Each cloud of rows lies close to a flat space through zero, with a little noise off it, and is much wider in some directions of that space than in others. After each cloud: how many dimensions does that space have?
In the rows, zero is written as 128.

[[109 137 142 136 129 124 134 136 105 142 127 120 130 108 113 115 154 153
  142 151]
 [127 156 104 100 117 109 114 119 125 103 131 138  80 161 137 145 121 106
  140 132]
 [182 110  73 115 121 125 135  91 156 100 129 141 113 182 169 139  72  72
  112  92]
 [128 129 112 137 125 128 128 116 108 138 133 127 127 127 140 127 125 131
  128 124]
 [129 112 161 133 137 134 150 149 141 127 120 133 168 103  97 106 139 142
  133 143]
 [163 129  99  94 121 110 142 116 158  82 124 152 106 174 133 129  96  81
  135 125]
 [119 154  94 118 118 121 100 109 105 130 139 127  83 151 158 154 121 118
  126 115]
 [164 104 116 123 130 130 145 119 160 111 123 137 144 147 135 122  98 100
  118 114]
 [154 100 119 145 131 136 149 115 138 134 124 121 151 130 138 114 112 122
  120 118]
 [107 139 158 117 132 129 113 153 141 122 125 130 128 116 108 137 142 136
  129 135]
 [127 119 138 139 132 135 137 135 122 136 129 133 156 109 118 117 132 140
  129 131]
 [128 135 121 122 127 124 130 128 117 122 132 142 131 128 124 126 126 125
  134 132]
 [109 171  91 109 114 112  89 108 101 124 139 123  54 161 160 162 128 115
  133 121]
 [156 133  87 102 120 116 123 107 147  95 131 146  96 176 152 144  92  83
  124 108]
 [111 142 131 129 128 127 125 133 101 136 136 138 136 112 118 126 141 143
  138 138]
 [142 112 111 144 130 134 148 113 106 140 135 141 161 117 133 111 117 131
  128 122]
 [120 126 130 137 131 133 133 130 106 140 135 137 152 107 122 120 134 143
  132 131]
 [148 114 117 127 131 132 138 123 136 119 130 143 149 132 132 124 109 114
  123 116]
 [136 141 121  99 122 115 123 129 152  97 123 135  94 158 129 139 118 101
  133 130]
 [147 123  96 131 123 124 131 102 125 129 128 119 107 153 155 131 112 112
  124 117]
 [110 146 129 124 125 122 118 131 112 132 131 125 110 126 127 134 141 137
  134 136]
 [110 123 162 139 135 139 119 149 137 141 123 114 144 102 114 130 146 150
  120 131]
 [115 106 169 158 141 146 144 150 124 156 125 120 185  79 102 106 151 166
  125 139]]
 | 5

[[ 98 113 139 187 153 109 162 137 163 111 127 112 104  94 158 158 113 114
   99 109]
 [176 135 134 146 108 160 132 130 119 128 139  54  96  81 167  79  95 150
  125 137]
 [190 128 173 157 144 116 166 135 124 132  73 113 135 154  60 139 122 109
  164 172]
 [134 138 126 149 128  90 143 175 128 120 146 112 117 108 150 125 131 129
   92 108]
 [121 118 139 141 177 165  81  96 122 112 150 172 132  86 178 123 134  88
  103 146]
 [107 138 108  85 118 122  88 128 126 116 137 176 145 132 139 129 142 134
  127 120]
 [119 122 109 170 125 148 158  99 130 107 126  83 143 159 125 132 115 139
  123 126]
 [162 147 125 104 107  92 133 139 135  58  82 126 158 118 103 135  94 131
  116 178]
 [154  92 105  84 154  87 125 186 133 144 159 154 157 149  81 140 173 116
  102 145]
 [170 120 166 149 170 122 136 112 141 118 123 126  86 107 129 118 111  75
   89 173]
 [ 90 168 114  90 134 111 101 150 154 140 118 147 130 120 122 162 154 108
  105 118]
 [107 160 115  86 106  79 127 140 119 131 136 151 124 170 110 134 137 120
   97 111]
 [178 137 108 115 147 116 116 124  94  93 118 105 189  93 184  63 122 153
  150 156]
 [166 114 141  83 139 143 134 113  87 161 114 115 159 156  60 124 120  96
  124 189]
 [109 133 121 122 113 135 129 147 146 143 125 114 123 127 110 155 133 136
  127 115]
 [141 145  88 106 124 143  90 116 120  85 135 149 176 175 120 117 156 143
  129 140]
 [106 135 111 134 128 151 101 101 147 112 143 136 110 114 180 112 131 143
  135 107]
 [142 131 125 106 131 169 103  96 102 116 141  99 128  83 166  97  92 113
   87 168]
 [ 97 144  94 104 140  95 138 128 166 132 136 113 115 154 127 141 147 119
   93 116]
 [153 120 125 151 121 163 133 109 142 111 122  89 115 118 137 114 110 142
  137 145]
 [138 161 124 139 117 134 125 167 129 146 127 101 126 129 120 133 149 138
  129 108]
 [147 127 148 180 126 185  89 100 149  79 123 152 103 108 152 128 120 131
  145 136]
 [138 142 103 124  96 123 130 132 125 100 143 108 126 148 135 108 121 154
  114 118]]
 | 12

[[ 90  88 120 112 118 140 149 147 156 116  92  90 103 178 109 101 111 128
  117 124]
 [119  83 114 122 132 139 118 145 165 151 115  97  91 127 103 109 105 131
  114  99]
 [162 126 134 163 116 140 116  97 121 155 148 131 111  91 123 144 129 135
  121 124]
 [227 176 127 177 124 162 155  86  77 102 129 100 131 116  87 162 142 176
  106 178]
 [147 137 145 160 106 144 120  92 107 143 152 137 125 115 128 149 127 128
  118 138]
 [151 124 141 181  78 151 160  73 110 130 124 121 100 110 141 136 147 138
  133 148]
 [118 102 126 151 131 129 122 144 146 138 126 119 111 127 123 116 105 120
  133 114]
 [ 68  82 113 105 132 129 127 158 175 129  99 106 109 183 113  96  93 110
  115 102]
 [147 159 144 155 134 108 106 130  99 133 169 161 158  77 166 147 137 120
  163 128]
 [121  85 151 147  88 151 115 109 136 169 147 110  88  97 130 130 125 128
  126 109]
 [131 178 141 117 127 115 113 119  92 117 161 161 176 116 159 155 145 119
  145 138]
 [196 178 104 114 157 124 122 118 108 120 140 128 154  86 115 150 150 155
  127 129]
 [178 187 127 170 154 115 136 133  85  91 140 146 171 120 133 149 134 138
  147 165]
 [ 76  96 107  96 132 125 138 153 170 116  94 108 118 177 121  98 110 114
  122 108]
 [119 111 127 105 119 124 130 131 140 141 123 124 113 100 143 119 148 131
  141 113]
 [ 86 137 150 166 133  92 102 142 122 134 160 189 160 122 182 130 111  80
  163 123]
 [128 120 105 109 143 120 122 143 150 131 121 118 124 115 127 116 126 129
  136 103]
 [ 50 137 127  93 124 113 135 136 139  99 111 154 160 214 148 117 114  91
  120 134]
 [ 43  73 115  89 128 105 111 166 186 148 115 130 112 140 157  89 112  92
  149  74]
 [ 66 153 120  74 138 100 118 123 139 115 125 179 171 179 156 128 130  89
  120 120]
 [ 93  83 145 133 112 134 125 143 145 145 123 118  99 139 129 112 111 119
  127 119]
 [106  49 120 112 102 155 111 139 180 176 122  68  64 104 106 104 109 135
  119  73]
 [135 136 136 117 102 140 132 116 111 125 140 110 132 115 138 139 144 140
  136 129]]
 | 8

[[121 116 132 130 122 134 128 129 127 127 131 131 127 126 125 129 133 123
  124 130]
 [124 122 127 126 111 140 130 128 121 121 131 122 122 133 132 130 131 118
  123 133]
 [102 146  92 122  96 127 125 118 139 118 156 119 156 135 146 126 126  78
  167 155]
 [143 123 150 137 158 120 129 138 122 136 109 127 108 128 118 122 131 162
  103 114]
 [ 92 120  90 110  50 158 129 107 129  95 163 116 141 149 150 137 137  58
  163 173]
 [116 130 116 121 113 131 131 123 141 122 140 127 136 130 135 125 127 109
  148 141]
 [144 113 149 131 125 141 125 131 117 113 119 130 114 131 122 135 138 145
  103 123]
 [120 124 121 126 111 131 128 126 126 120 131 122 128 134 133 132 133 114
  133 138]
 [114 117 112 113  74 152 131 120 124 104 146 128 133 143 138 138 140  87
  147 161]
 [143 100 150 128 107 149 126 133 109 103 118 119 108 135 123 133 136 136
  109 137]
 [144 125 153 132 161 119 130 135 121 141 111 130 117 122 119 127 129 158
  104 107]
 [120 145 114 132 136 110 131 125 139 140 134 134 140 120 132 126 120 119
  143 127]
 [130 173 124 145 188  81 128 133 147 164 122 141 145 104 120 116 114 156
  130  95]
 [130 104 132 120 100 152 124 126 114 104 133 122 116 138 128 133 140 117
  122 141]
 [107 146 101 125 113 128 128 117 137 123 145 129 151 131 145 126 121  93
  165 144]
 [136 135 133 132 143 120 130 130 133 131 122 133 128 121 124 122 126 145
  128 118]
 [156  95 167 132 146 144 123 138 107 122 100 126  99 130 113 133 145 169
   84 108]
 [134 113 136 127 120 139 125 125 120 115 124 126 120 135 130 132 135 130
  119 137]
 [138 148 139 139 178  98 133 136 132 152 117 131 128 112 120 124 117 166
  115  92]
 [163 143 165 147 206  98 130 142 131 164  99 137 112 110 102 124 115 195
   95  75]
 [119 166 108 134 159  99 133 124 149 154 135 134 143 118 126 120 116 126
  148 113]
 [123 131 120 128 125 126 122 124 130 127 130 130 128 129 127 122 128 117
  135 133]
 [119 118 123 122 103 146 127 127 124 110 136 126 126 133 129 133 133 109
  133 148]]
 | 2

[[ 93 106 154 145 146 145 145 122  83 153  94  99 118 107 166 141 103 130
   95 113]
 [137 125 134 129 129 150 124 113 107 122 119 126 119 139 135 147 123 154
  122 138]
 [114 114 132 118 143 128 128 127 117 105 112 125 115 111 118 142  91 126
  105  74]
 [121 116 106 144 187 111 145 143 123 146 131 120 131  99 141 126 101 117
  129 109]
 [140 143 159 127  57 162 114 106 118 137 125 128 128 174 140 128 182 154
  136 204]
 [117 103 118 117 178  92 119 189 134 111 153 122 128  75 103 115  93 100
  121  88]
 [123 103  97 138 210  96 128 176 134 138 160 128 134  83 122 117 100 104
  133 110]
 [113 110 115 122 169 106 126 150 137 115 137 133 126  98 109 125  96 106
  118  76]
 [123 120 113 133 151 125 130 118 136 129 131 139 129 128 122 131 118 120
  126 104]
 [ 86  84 182 140 130 163 120 140  63 149 109 101 109 116 161 141 121 140
   83 148]
 [118 108 136 134 155 138 128 134 101 131 122 117 118 114 141 140 108 136
  111 121]
 [121 136 130 130 120 132 145 102 121 130 100 120 125 130 142 138 114 131
  120 103]
 [121 129 113 132 150 106 139 136 144 134 132 129 135 112 126 118 117 108
  131 103]
 [153 149 127 118  84 134 113 117 152 117 144 146 134 162 110 122 165 136
  148 164]
 [116 118 142 118 120 134 122 126 119 110 115 126 118 124 118 137 113 128
  110  98]
 [108  86 127 156 211 127 134 169  86 164 141 105 125  84 160 129 103 125
  113 146]
 [168 185 124 114  43 138 131  83 161 113 118 141 137 181 120 128 174 149
  162 163]
 [103 119 154 152 123 146 146 122  91 169 104 100 126 123 175 129 135 131
  113 159]
 [ 67  75 144 160 219 121 158 164  64 173 102  80 117  53 181 133  64 108
   82  86]
 [160 163 120 127  77 150 125  77 149 128 126 150 134 186 126 134 170 152
  154 170]
 [125 127 126 154 135 141 135 116 122 175 137 128 138 146 159 119 160 128
  138 185]
 [140 144 108 134 132 114 135 127 148 139 140 134 139 131 130 117 140 121
  148 142]
 [125 135 170 119  60 164 120 100 103 119 100 120 117 159 139 142 149 155
  114 153]]
 | 6
